The rows are grouped in 4 different ways at once. Each group adds its own fixed numbers to the row, and there is some noise. The rows also spread widely along 17 directions, which tell nothing about the answers.
Some rows, each with its group in each grouping after it:
21  107  -71  178  22  134  -143  -152  -106  174  -15  9  252  -91  -201  -184  -151  -15  49  128  89  175  112  34  66  -54  4  38  11  2  144  -34  -5  -197  -18  46 => C z677 Narol z867
-60  54  58  -194  142  9  -184  -77  396  -82  -68  -39  -140  213  76  -6  118  221  -77  24  -358  -118  27  -45  -64  46  39  -129  -144  -408  -100  60  -84  123  -96  103 => Q z665 bar z255
26  -253  -132  52  -77  12  127  -204  185  77  85  5  -136  37  -46  45  -58  22  15  -165  16  -27  -105  -102  54  25  -182  -89  22  -10  49  -58  -131  5  -115  85 => L z356 zubed z251
-139  104  -174  85  21  58  89  -37  99  -53  79  -65  462  15  -110  6  -49  45  -353  -215  252  -14  -109  185  52  -20  37  -11  -112  179  145  -126  -130  -22  326  38 => X z677 bar z622
-23  13  -30  -167  8  -182  113  17  102  -14  -181  -49  23  -63  194  -7  -139  -96  -173  -167  50  128  105  171  -154  -6  68  -110  66  -134  205  -97  -171  -244  -15  -101 => X z438 gogiz z825
73  158  -30  -194  -81  98  -343  17  24  -55  -113  -74  162  -40  105  -117  -48  121  -200  138  -12  116  98  105  69  71  171  -259  -57  114  -104  14  -55  -27  -146  84 => Q z56 Nuba z251
-121  67  24  26  -174  12  -6  -187  73  113  157  -131  197  -25  86  -185  -39  145  -230  186  193  -168  -121  109  52  180  -21  -299  -189  -59  248  -88  -68  -18  -60  124 => L z881 Narol z622
-144  -96  -125  27  58  -138  14  103  -19  4  38  -41  -48  63  -5  159  -139  71  88  -179  39  108  -18  -17  28  1  -111  -2  -44  98  -34  168  -101  -40  -151  -78 => Y z356 zubed z242
-140  102  -24  -79  392  -94  6  -57  180  -87  -227  152  -186  91  232  156  10  -106  -38  -166  -213  112  162  -52  -24  -147  -10  350  134  14  14  159  77  -305  105  -152 => C z881 gogiz z255
57  -129  200  133  105  101  -182  -197  -106  -48  129  -228  211  -7  124  166  109  35  95  -233  47  30  -76  24  187  -11  62  -193  -59  193  -94  -230  184  -141  -109  45 => P z665 Nuba z825
199  1  66  -159  72  -158  -42  135  35  10  -236  -10  -459  81  -35  -89  -33  -68  113  -122  -192  211  203  -71  -17  14  31  105  257  -93  17  -118  -72  -109  -227  -30 => P z56 Nuba z242
-180  -101  -103  -122  -158  -160  286  -156  35  39  76  156  120  -78  40  8  -273  -148  16  -73  128  38  54  127  -188  -54  -75  70  -143  -176  256  160  -53  -18  31  -63 => Y z438 gogiz z867
167  -297  -7  -112  -415  72  113  -194  -83  88  16  -214  132  -44  -81  -128  -231  -71  43  -90  -19  -60  62  38  -65  -46  18  -307  -85  -82  63  10  -164  150  -65  29 => C z665 Nuba z825
-95  -33  3  15  12  -92  -172  3  -181  28  122  48  -133  112  105  43  -114  98  27  56  -101  317  20  -72  158  -16  -150  9  -25  -13  85  103  121  -402  -228  111 => C z881 Nuba z825
19  -84  268  105  124  -126  290  55  21  1  161  -161  -26  49  -81  88  -6  -87  -27  -113  -32  -306  -106  -14  -154  -61  -24  74  -31  -13  262  -103  -22  -13  188  20 => Q z356 bar z622
3  32  64  -33  -93  -82  309  -20  73  132  -141  51  37  -98  -60  -157  -134  -117  46  -9  -30  -155  43  83  -247  -62  88  84  70  -111  144  92  -150  100  43  -90 => Q z356 Narol z242
10  -111  164  64  -33  -162  -57  121  -121  -9  214  -194  103  -80  9  121  -308  2  153  -29  6  2  -74  59  3  -21  -65  -36  -59  137  124  0  -47  -123  -266  83 => C z56 Nuba z242
-96  13  18  81  199  -148  -61  -169  -161  1  28  -89  80  10  29  9  -121  -71  -3  -68  181  227  139  -10  57  -16  -45  61  58  76  321  -6  105  -404  40  35 => C z677 gogiz z251
40  52  91  351  150  285  -89  -290  321  287  47  -343  94  -80  -48  -103  54  91  -179  -3  72  -271  -55  32  243  14  -10  -119  81  178  207  -311  -55  -277  -75  50 => C z881 Narol z242
227  28  96  70  -98  171  -106  138  -140  99  -16  -236  -217  101  -64  -101  336  160  36  -19  -102  -47  -56  -88  150  124  151  -244  68  50  -169  -204  -1  70  -120  -17 => Q z881 zubed z825
16  -235  170  167  128  29  -94  -39  -99  -24  352  -76  40  -97  129  299  -49  -69  109  -34  103  -33  -157  -105  140  -45  -173  -76  -98  64  18  -89  206  -283  -73  65 => C z665 Nuba z255
27  -96  -66  -71  3  -88  -46  -311  -84  73  -66  -199  -280  228  43  -108  66  17  -1  30  -9  71  227  -222  67  87  -86  -202  5  -86  214  120  65  -93  23  33 => C z881 zubed z825
42  160  14  65  178  26  -20  153  142  -114  -102  189  130  -54  -18  135  1  11  16  -159  -145  11  -210  63  7  -81  44  245  143  284  -191  -128  -94  -27  7  32 => L z56 bar z242
112  -121  60  199  -84  101  197  -137  -166  168  -7  5  86  -73  -20  -22  60  -71  122  -46  2  -90  -194  -110  -40  -40  -14  -84  127  175  -47  -49  -38  -23  -26  7 => P z356 Nuba z825
-123  -1  25  -23  50  -11  52  24  -20  123  -67  -26  -9  -77  129  -17  36  -75  47  -97  48  13  110  30  2  -22  82  45  -6  60  1  85  50  -167  -72  -212 => P z677 gogiz z255
123  -72  -273  -199  -196  95  76  -168  267  -239  33  323  31  -13  -149  -3  -144  -117  -60  -67  75  -7  -144  -19  -84  17  -128  127  -42  14  -75  -109  -110  345  117  149 => P z665 bar z825
70  29  92  61  -79  31  -229  227  -119  78  127  -148  -88  -83  14  -18  -15  100  -28  133  32  107  -41  27  150  78  -3  -195  -15  11  -6  -120  0  -238  -267  75 => C z881 Nuba z242
-30  64  -230  -152  158  50  -48  -40  292  -232  -121  96  -4  193  72  132  2  145  -313  -351  -33  128  -12  84  135  -21  -100  18  44  197  -78  -112  -122  -71  140  -13 => P z665 zubed z867
-59  82  158  200  -6  -25  206  9  -277  128  74  56  27  41  -115  -65  169  -20  195  -36  9  -64  -127  -62  27  2  81  152  26  102  76  67  139  -21  72  -45 => Q z665 bar z242
14  -130  -138  136  88  39  -103  -132  -38  -53  67  -244  166  -2  -136  94  -186  -57  -38  -219  264  18  76  11  168  -41  -79  8  10  253  164  -65  -67  -145  88  -25 => C z665 gogiz z242
226  91  -12  59  159  72  -348  -48  187  -82  -63  -60  -203  94  -48  -17  20  187  49  54  -143  2  -92  -150  159  117  -39  51  176  241  -101  -216  -86  45  -286  199 => L z56 Nuba z825
-118  -96  -194  -129  -163  -82  221  93  -125  -129  167  303  -122  232  -108  -25  110  131  -109  27  -31  40  -160  -161  -29  22  -149  38  -146  -209  -45  163  10  149  274  154 => L z881 Narol z825
-305  -53  -288  97  -18  -151  128  35  -22  72  113  194  80  -100  -106  16  -264  -145  130  -192  271  242  26  51  50  13  -74  339  -111  -17  155  170  30  -107  -78  -165 => L z677 bar z255
-85  2  239  163  123  45  -89  116  -105  -24  160  -236  233  54  6  137  21  113  -66  -91  -119  -74  -87  79  100  -112  32  -54  -126  71  42  -48  67  -264  26  4 => C z665 bar z255
-59  -73  -16  -77  140  -226  120  33  180  -53  -7  -85  -52  56  120  119  -152  -23  -59  -211  9  -59  -6  18  -129  17  -36  11  -8  -42  128  22  -165  38  -2  -1 => X z56 Nuba z622
106  -59  89  5  106  -31  -175  -198  13  -159  66  369  81  -94  98  243  -78  -150  394  164  -299  159  -189  -176  -179  -124  -110  108  -27  -98  -225  85  133  20  -157  217 => C z438 bar z825
-22  -7  -40  -175  177  -62  -52  -275  159  -136  -13  253  -143  38  155  96  -93  -135  -144  52  34  121  138  -94  33  -91  -162  134  40  152  132  35  182  -228  100  76 => P z438 Narol z251
-87  164  -47  -17  54  -65  -7  101  -146  -56  -42  91  74  90  -22  -28  71  32  -27  250  9  -204  9  -81  -108  9  67  10  -142  32  10  308  9  237  249  -16 => L z881 zubed z622
257  -46  -69  -65  1  26  -232  224  68  -80  -56  -29  -458  83  -22  60  48  86  39  -64  -114  139  73  -184  148  67  -42  -6  164  139  -188  -102  -16  13  -251  11 => C z438 Nuba z825
-137  -52  -231  57  6  101  -19  -63  154  69  64  -48  157  19  -188  -19  14  1  -51  -64  125  -136  172  -40  11  -47  60  36  -284  -108  1  235  -6  252  199  -54 => C z677 bar z867
112  -42  -154  78  109  33  -56  259  -17  49  -49  -90  -334  56  -79  89  96  -4  -148  -12  50  -2  5  -231  136  20  -107  -80  141  145  -93  -10  -134  -132  100  -44 => C z881 bar z242
12  -127  -160  -7  -61  94  -66  45  79  190  -3  183  -153  -96  23  -39  54  -1  -35  242  -29  -5  7  -161  -35  -27  -8  -200  -81  -310  -100  193  -51  -31  -101  42 => L z438 Nuba z251
-148  142  52  -25  -97  -34  96  -370  -34  -36  180  216  201  92  -43  -200  100  91  -99  157  160  -47  -69  24  73  100  -70  96  -125  81  302  -1  253  28  197  219 => L z677 Narol z242
-43  -65  -10  -43  -226  61  -159  -44  -79  47  42  -119  33  102  -47  -73  -121  171  120  -11  -111  -5  91  17  108  -26  32  -91  -165  97  -120  173  -8  143  -278  -41 => Y z665 Narol z825
80  245  -138  116  176  -15  -51  77  38  200  -256  87  -146  -108  56  -150  0  4  -11  195  122  38  -51  -99  -74  146  13  -54  252  11  31  -35  -204  -111  -143  -29 => P z56 Nuba z867

New rows, each followed by its group in each grouping:
119  -53  51  -189  -19  -94  45  81  54  69  -180  -208  -376  55  -25  -138  -65  -65  -165  -11  42  -102  299  -32  3  11  -6  -121  103  -8  183  -31  -108  -75  20  -141 => P z665 Narol z242
-18  -93  1  -40  33  50  107  -23  54  -22  181  59  -124  44  18  37  157  -29  -95  25  111  -190  -43  -99  6  31  -60  -3  -108  -175  109  7  98  -27  211  19 => Q z665 gogiz z255
-98  -110  -86  -206  41  -169  39  369  -27  -49  14  54  -416  87  59  118  29  -81  -124  -18  -28  -52  190  -133  -23  -37  -35  26  -150  -129  -54  270  10  23  129  -171 => L z881 bar z622
95  -77  -160  97  80  24  -108  -246  285  144  -123  -483  -135  151  -248  -221  -138  98  -126  -3  59  -232  263  -148  28  77  -39  -129  60  -26  350  -29  -299  69  -33  36 => C z677 gogiz z825
-50  69  -197  246  391  -84  -73  219  186  -18  10  56  -15  3  -72  232  -91  86  23  3  2  -48  -286  -177  -51  16  -176  78  103  11  -63  50  -269  -78  -22  117 => C z56 bar z242
127  -93  -76  -186  -28  -29  -137  -150  103  -191  66  -98  -221  258  -195  -16  -85  89  -189  60  -7  -55  109  -160  66  49  -166  -88  -26  52  142  -25  -67  143  87  212 => Y z665 bar z251
29  150  168  -99  3  -5  -74  42  201  -29  -28  -43  36  -132  -24  -134  44  -146  -18  66  3  -149  153  205  -123  40  273  88  -195  -316  125  -161  73  166  -24  -43 => L z881 bar z622
-76  39  4  -80  20  -211  -6  284  -161  -278  168  23  -17  241  -206  100  -149  91  13  -119  -82  130  91  58  -18  -97  -23  310  -156  10  178  137  110  13  108  43 => C z438 zubed z825
-40  202  -293  -208  -53  45  -113  -214  313  -44  -270  -32  110  93  -46  -263  -115  80  -324  141  44  -70  251  70  -94  42  87  -51  -53  -59  202  181  -195  133  130  25 => C z438 gogiz z825
254  -39  -75  -121  30  50  28  254  -26  -103  -113  173  -176  -101  -96  69  149  -178  -33  -42  36  146  86  -83  -69  -64  85  -30  83  -215  -193  -123  11  34  239  -41 => C z438 Narol z242
101  46  -22  -100  -33  23  -138  -257  -178  -190  -8  155  218  -20  75  9  38  -56  -30  -45  130  384  -17  19  92  21  13  -139  54  163  -63  -213  174  -149  61  146 => P z438 Narol z251
-35  -190  102  -97  -67  -57  116  80  65  120  63  -179  -259  13  152  29  192  12  18  -79  40  -332  112  -132  -37  66  84  -183  -161  -7  -58  166  79  244  -32  -139 => P z677 Nuba z825
113  -69  -56  159  181  190  -95  199  55  20  146  192  -26  -235  -62  197  12  -217  17  18  157  -52  -20  -81  82  -147  40  254  -33  65  -105  -32  164  -103  89  -18 => C z56 Nuba z251
-74  -18  66  -38  -44  -37  -75  -71  -41  27  83  -37  189  43  -61  -110  -122  13  -105  64  -22  105  145  158  -33  -99  78  -10  -203  -349  288  8  68  -215  12  94 => X z665 Nuba z825
65  -29  -32  59  113  -19  46  -75  121  21  -30  175  -151  -94  24  64  18  -116  272  -44  -8  -68  -42  -177  -80  16  -27  200  86  64  -105  36  72  180  -67  -27 => C z677 Narol z825
107  -31  69  181  171  77  -187  101  -108  -16  98  -127  23  59  -151  86  184  44  124  -1  -71  -20  -48  -165  49  -20  87  -35  -83  -113  -90  -64  69  -7  46  108 => C z56 bar z825
48  -23  205  -272  -67  -219  -139  58  -149  -254  91  -212  -122  79  64  82  -289  -37  -2  63  -13  -10  199  19  -26  15  -64  4  -61  256  128  36  54  22  -95  -30 => Y z881 Narol z255
-144  6  5  58  205  -225  57  224  -1  -176  141  -293  205  133  -21  202  -370  114  -385  -62  148  -180  -31  66  -57  -101  -177  -32  -67  318  376  92  -199  -251  247  38 => C z438 Narol z825
76  -108  10  -44  -69  85  -106  -121  106  -96  143  -49  -102  92  89  95  25  130  -42  -144  -131  82  -133  -45  183  45  -143  -62  13  110  -56  -198  -11  -151  -173  155 => C z881 gogiz z825
20  -133  142  -134  -412  130  334  -76  -170  143  190  248  -31  59  -65  -235  218  41  -283  142  -106  -44  -69  24  39  -109  -13  -91  -149  -217  162  23  169  -160  230  176 => L z356 Nuba z251
-50  -107  163  -25  -299  150  40  -230  25  81  214  -78  127  -33  70  -76  -73  49  -53  -56  13  -187  -6  117  219  -47  -8  23  -165  338  98  4  183  -29  -138  -29 => L z665 Nuba z255
-151  -3  -106  86  -92  -28  -17  -106  -184  106  109  45  197  -9  82  10  -121  26  63  112  55  97  -167  -60  3  69  -82  -191  -111  63  -8  183  -83  -49  -85  53 => Q z881 bar z622
-122  -98  54  135  -40  1  115  -204  38  49  101  -80  190  94  164  103  -65  181  -101  -431  -123  251  -272  132  202  -38  -91  -71  114  246  14  -245  -85  -389  -200  109 => X z881 Nuba z251
57  -29  -41  46  -137  87  50  339  -50  50  72  8  -68  -64  10  72  73  78  -45  -61  27  -71  -254  -21  31  62  14  -151  -9  95  -209  -68  -149  27  -101  -56 => Q z665 bar z825
-51  1  -53  152  82  -155  45  52  -224  3  19  -216  -139  210  -68  -19  82  159  123  -13  79  -57  -123  -256  -2  200  -81  -156  91  97  -32  67  -136  148  -21  1 => P z881 Narol z255
-154  48  59  -120  -38  -163  279  114  -70  82  -110  111  103  -76  190  20  -60  -73  -96  19  -50  -109  -74  74  -209  -74  23  -81  -32  53  29  243  -112  -96  104  -99 => P z56 bar z242
41  -26  -46  -28  138  71  16  4  173  34  -107  105  -246  13  90  59  -8  -58  -141  -23  -125  -54  19  -122  78  -82  -119  103  151  160  -71  -6  -36  -188  69  -82 => L z881 Narol z255
-213  137  -116  -7  193  -106  -5  -21  -10  -198  -47  53  65  210  -36  43  100  43  -135  -298  78  200  138  37  114  -23  84  293  -93  116  107  97  193  -114  219  -57 => C z356 bar z825
67  -165  120  -82  3  15  -266  -163  -194  -114  166  -311  245  -8  65  105  -10  -73  -2  107  109  -45  82  -18  -8  19  25  -433  -240  -84  16  -60  26  -1  71  112 => P z881 gogiz z622
198  185  217  -23  -112  71  -37  162  -22  -74  -20  -28  11  -7  -148  -144  130  25  -11  56  -173  -9  -58  105  -49  43  193  27  10  -139  -10  -285  -24  117  -12  93 => C z881 bar z622
186  -15  194  -103  70  93  -56  -68  45  -25  -36  119  -39  -99  174  78  4  -125  -196  213  -151  -92  26  -57  -55  -175  -58  -40  60  121  41  -9  114  -286  137  103 => C z356 Nuba z825
-110  122  -51  -98  130  -43  -121  -37  81  -198  -39  218  -33  207  18  123  83  116  65  6  -275  24  -90  -124  -2  -44  -58  166  -35  180  -267  207  21  168  10  106 => P z881 bar z242
-186  -2  -27  14  -152  -69  198  -86  24  53  72  -101  207  -28  -105  -128  -231  -106  -106  1  131  -181  58  133  -68  -21  31  111  -169  25  315  111  -55  41  123  -90 => L z881 bar z255
-57  112  -44  44  -57  -25  158  79  95  172  -89  -59  -29  45  -121  -206  -75  70  -160  -19  -14  -24  -24  70  -30  45  5  -1  76  5  209  -63  -230  -88  -35  -36 => P z677 bar z622
15  -55  77  -311  -39  -57  -262  393  -4  -460  272  219  44  -111  119  347  -30  -25  -166  -11  42  81  -74  123  23  -43  -33  -5  -289  119  -269  -57  164  30  10  111 => L z356 bar z251
170  -84  182  36  -75  23  64  98  -47  -72  221  -108  -39  14  -112  40  8  41  12  32  -22  -224  -151  -51  -17  -1  -84  22  10  162  111  -181  -16  43  28  145 => C z677 gogiz z825
255  38  95  -9  -117  89  62  -44  17  32  -127  -313  -136  -17  4  -140  106  -9  -152  3  72  -243  33  -67  20  142  85  -201  190  260  47  -211  -109  126  72  -46 => C z881 Nuba z255
53  154  103  11  -114  108  -150  -185  226  55  11  -232  24  -62  105  -122  127  175  -77  41  127  -255  11  61  173  201  107  -187  -29  335  -1  -127  63  170  -226  -10 => C z438 Narol z242
5  94  -31  -156  52  -135  -87  37  107  -143  -35  35  -174  94  -43  -70  15  56  39  110  -20  34  67  -39  -128  130  -9  9  -61  -259  68  22  -20  131  -103  53 => P z356 zubed z255
248  80  46  164  59  -69  40  48  -168  196  -198  -208  -283  71  -290  -298  -78  31  -15  121  4  130  94  -167  -33  81  -36  -78  377  -91  316  -224  -228  -241  -54  80 => C z677 Narol z251
-167  -141  -253  64  208  107  -183  -227  154  70  55  222  -119  45  -33  137  -64  -138  203  -29  -44  29  276  -211  158  -209  -89  453  -161  118  -58  442  250  -49  -4  -99 => C z677 gogiz z825
94  -46  -46  -9  -55  4  93  -212  -67  40  -152  -29  141  91  -127  -102  -41  -19  -40  116  -149  4  -46  -133  -189  -62  1  -285  57  -97  28  76  -228  55  146  139 => P z438 bar z251
-48  136  -34  -258  -93  115  -40  -53  47  -52  2  352  -59  -70  108  -121  329  -89  -274  71  160  127  169  79  132  37  165  65  -174  -51  -20  -13  368  -74  241  -12 => L z677 bar z251
29  -26  -182  270  175  -61  259  184  -11  264  -204  88  -124  -158  -3  10  35  -72  117  -88  56  57  -248  -156  -189  45  1  -62  290  -245  -40  -14  -346  -177  -51  -53 => C z56 gogiz z251
-152  -74  -132  74  -166  -85  249  -21  -139  104  104  92  -12  106  -81  -46  -5  97  86  -105  13  91  -117  -72  22  9  -97  55  -14  6  91  192  -48  -50  -24  -5 => C z438 gogiz z242
81  -8  25  15  -80  159  -133  -21  276  77  19  -87  25  -67  13  -41  -38  149  -6  -15  -153  -51  -64  30  59  26  24  -98  12  -14  -112  -115  -112  23  -273  67 => C z677 Nuba z255
176  -107  204  -18  5  88  -99  -328  4  46  58  56  51  -172  49  -50  138  -176  131  137  36  -12  58  -61  -20  2  105  -130  -51  -178  46  -184  250  -6  -8  150 => L z677 Nuba z251
47  -42  -1  60  -46  -47  180  77  -76  69  -42  212  -48  -163  97  110  29  -138  229  -46  -93  108  -259  -78  -139  8  -40  -34  118  -92  -205  -17  -98  -24  -77  7 => C z881 bar z242
143  -5  105  -15  -156  102  10  98  45  124  27  -157  -140  -88  -51  -98  56  -5  -125  -30  49  -75  20  53  115  46  33  -122  50  182  37  -182  -43  -104  -120  -60 => Q z356 bar z242
-60  47  -66  -289  -276  -121  89  122  -73  -92  -19  159  -114  161  3  -164  -34  207  -112  127  -152  136  -43  -10  -94  90  -87  -137  -64  -201  -50  138  -138  70  -77  96 => P z356 Narol z255
-57  73  77  -191  -12  -120  8  -93  33  -86  -46  -10  21  5  84  -58  55  -67  -118  -3  95  -2  167  98  -53  59  93  -85  -120  -177  176  22  124  -23  133  -7 => C z665 bar z242
